There are 3 ways to turn a row about zero (a turn may also mirror it). The second row of each pair is the first, turned, with some noise. The first 30 pairs use one turn. New pairs use 3 turns, one after the other, and a turn may come again.
Known pairs, each followed by its turns in order:
[  0 -15 -10 -16 -12 -37  17  30 -17]
[ 16 -13 -24  20   9 -16  -5  30  28] => q135

[ 5  0 19 33 -3 17 29 -4 -6]
[-28  27   8  -5  19  10  11 -18   3] => q617

[  9   6  14   1  -8  23 -12  56  21]
[ -6 -15 -15 -28 -21  15  39 -21  30] => q384

[ -5   1  20  -5   5  12 -47 -18   2]
[ -9   1 -25 -12  13  41 -15  14  -4] => q384

[-36 -18   7  -6 -24  -3 -24   9   1]
[  2  12   6 -27 -21  18 -24  15  21] => q384

[-37  22  -9   9 -24  46  12   0   1]
[-12  -4 -10   3 -61   5   7  17 -20] => q384

[  3  30  -9   9   4  -1 -24  18   8]
[ -1 -11  16 -32  -7  -9  -8  17  15] => q617

[ 14 -31 -47  42 -17 -13 -11 -23  21]
[ 12  26  31  10 -45 -15 -20 -42  17] => q617

[ -9 -10  -2 -27   4 -16  21  14  -5]
[ 11 -10  -9  17  18 -10 -23  12   9] => q135

[-8 14  4 19 35 13 -5  4 40]
[  3  41  -1 -37  -8  -5 -10  23  -3] => q617

[-15  -9  23 -19  22  -7   8  -9  38]
[-18 -14 -26 -18   8 -23 -31 -13   6] => q384

[  5  37 -12  18 -36 -10   0  15  -2]
[-10 -27  12 -31   3 -10   6 -23  31] => q617

[  2   4   5  15  12  -2  10  16 -13]
[ 15   6 -19  -5  -5  -2   1  11 -15] => q135

[ -4  18  19  11  -8   9  15   9 -10]
[-21 -13  15  -3 -12   2  16   2  -9] => q384

[-10 -15 -11   2 -27  15 -18  22  13]
[ 10   9 -10  -6 -30  17   2   3  30] => q384

[ 13  24  39   0  -6  17  16 -38 -20]
[ -5   8 -21  21  -9  25  -2 -52 -22] => q135

[-12   6  15  -1 -51   1  -6 -20  -5]
[  7 -19   4  15  -6  17  23 -36  26] => q135

[ -1   3 -39  15  -3 -19 -21   9 -19]
[ -5  15  -5  -8  12 -11  38  24  16] => q135

[-21  33   9 -28   8  21 -26 -12 -26]
[-21 -28 -12   1  18 -28 -16  37  -9] => q617

[  6 -14   1  22  16  -9  35   5  30]
[ 20  21   9  -3 -29 -20 -31   7  -1] => q135

[ 15 -16 -15 -17 -21  -5  18  -6  16]
[ 15   0   2  24  -9 -11 -16 -26  16] => q384

[ 21  34 -19 -14  -2  24   5  15 -29]
[ 17   1  10   8 -13  15  37 -22 -35] => q384

[ -6 -30 -21  -5 -11   2 -11  -7 -42]
[ -1 -18  11  51  -2   4 -18  -5  14] => q617

[-11  10  37  24   9  -6   9 -29  31]
[ -7  42  -1 -18  10 -30  29  -2 -15] => q617

[-34  60  -1  -6  -7  12   0  -6 -36]
[  3 -16  21 -16 -28  17   9  19 -60] => q384

[ -6   1 -15  23  26  -1  25  24  -1]
[ -8  24 -11  -8 -10  31   2   9  28] => q617

[-31   3  -3  -2   2  18 -15  29 -24]
[ 22 -24  -4 -17  33   3  19   9 -14] => q135

[-13   5 -28  11  -1  -2   5   0  -1]
[ 11  18  12   1   9 -16  16   5   3] => q135

[  6   4  28  -8 -29  18 -12  -5   8]
[ -6 -30   6   5 -16  21   3 -23  -1] => q135

[-42  26  -4  -8  37   5 -18 -16  31]
[  6  24 -28 -19  -6 -39 -16  43   2] => q617

New pairs. What belongs after each?
[  2  -5 -17  31 -52  19  10  28  10]
[-34 -25 -18  -1  14 -10 -28  34  27] => q135 q384 q384

[-19 -17  12  -2 -18  13 -32   3  22]
[ 25 -16 -20 -15 -10   9 -32 -12   4] => q384 q135 q135

[  9   0  -2 -29  -9  26 -26  -5   4]
[-13 -16 -23 -11  -1   1  17 -12 -28] => q617 q384 q384

[ 23   0  28  56   4  -1  -8 -25 -12]
[ -3   6 -35  39   8  39  26  -3 -19] => q617 q135 q384

[-32   1   7  -1 -16  -2 -25 -50  -6]
[-18 -10  -6  -8  15  37 -19  28 -33] => q135 q135 q384

[16 46 -3 10 27  7 -7 18 23]
[ 18  39 -15   9   8  13 -18  39 -11] => q135 q617 q617

[  6  26  -1   3 -19  57   2  12  13]
[-20 -41  -4   2 -12  -5 -32  30 -12] => q617 q384 q617

[ 27   5 -28  -5 -11   6   1   7 -20]
[  7  -7  23  28 -13  11  -4  18 -12] => q384 q135 q384

[-52  -4  28   6 -38  -3 -11  10 -42]
[  2 -14  -9  11  19   6  66 -40 -10] => q135 q617 q135

[25 -4  2 -8 21 -8  8 13  9]
[ -5 -26   4  21 -12   1  -9   4 -13] => q135 q384 q135

[ 20  16 -28 -15  -9 -11  -5 -24   2]
[ -7 -14  14 -16 -24  33   9   0  -5] => q617 q384 q135

[-29   1   6 -28   5 -25  -3 -15 -17]
[ 36  18   3   5   3 -24  13  -1 -15] => q135 q384 q384

[ -4  13 -10  -9  26  38  23 -11  24]
[ 24  30   6  -7  -8 -28  -1 -36   8] => q384 q617 q617

[12 38 46 -6 13  8  8 13  8]
[-24  18  30 -14 -24  -4 -17  -1  36] => q384 q617 q617

[  8  17  -9  37  48   4 -16 -28  13]
[-48  40  17  11   2  23 -19  11  -2] => q135 q135 q617

[ 11   8   1 -24  32  21 -12 -40 -44]
[-15  47 -12   9  27  23 -21  10 -38] => q135 q135 q135

[ 18  60   4  30   5  -9 -32   6  -5]
[  7  36 -50 -26 -13  -6 -21  14 -26] => q135 q617 q384

[ -1  12 -15 -33  15  16  -9  27  -8]
[  1  25  16 -24   4 -18 -16 -17  21] => q617 q135 q384

[-36  -3  20  23   6 -13   4  12  -7]
[ -3 -15  15 -16  -4  35  28   3   0] => q617 q135 q384

[ -3 -42 -18 -28 -39   1  -1   6  50]
[ 18  -4 -61 -36  -6  -4 -30   0  28] => q135 q384 q384

[  1 -29  -4   0 -10  14 -19  20 -23]
[ -8   8   8 -20  -4  11  -7  33  24] => q135 q135 q135

[-33   7 -23 -42  -6 -18 -18 -30   0]
[-40  22  20 -19  15  23  -8  -1  38] => q384 q617 q384

[ 33 -45  10  13 -12 -24  19 -19  45]
[-49 -22 -37   8 -27  -7 -17 -17  35] => q135 q135 q384

[  7  28   3 -15 -20   0 -11 -17 -27]
[ 28  -9 -25  -5  19  -3 -16 -18   9] => q617 q135 q384

[-29   1 -15  -7  -6 -29   4  16  12]
[-14  17  21  24  13   4   5 -24   8] => q384 q617 q384

[-39  15   9  46  -4   8  20 -23 -17]
[ 29 -12 -14   7  40 -16  13 -31  27] => q135 q617 q135

[-20 -27  34  32  -5   3  -8 -12 -49]
[ 11  25  22 -50  -4 -45  -9  -7  14] => q617 q384 q384

[ 10  25  17 -14 -10 -18  14  14 -29]
[ 15   4  11 -26  33  21   3 -18  -5] => q384 q384 q135

[-11  54 -27  40  14 -19 -24 -30  11]
[ 25 -19 -40   1  26 -37   6 -42  37] => q135 q384 q135

[-32  -5   8  11  -2   2   4 -28  -3]
[  0 -18   0   5  -4 -27 -23  11 -18] => q384 q135 q135

[  5 -27  29   3 -44  -6 -32   4  -6]
[ -6 -37   9   4 -14  -5   6  53 -12] => q384 q617 q617

[ 27  12  -1  -3   2  10  -6 -32  52]
[-40   4  -2   4  20  47  10  -7 -13] => q617 q384 q384

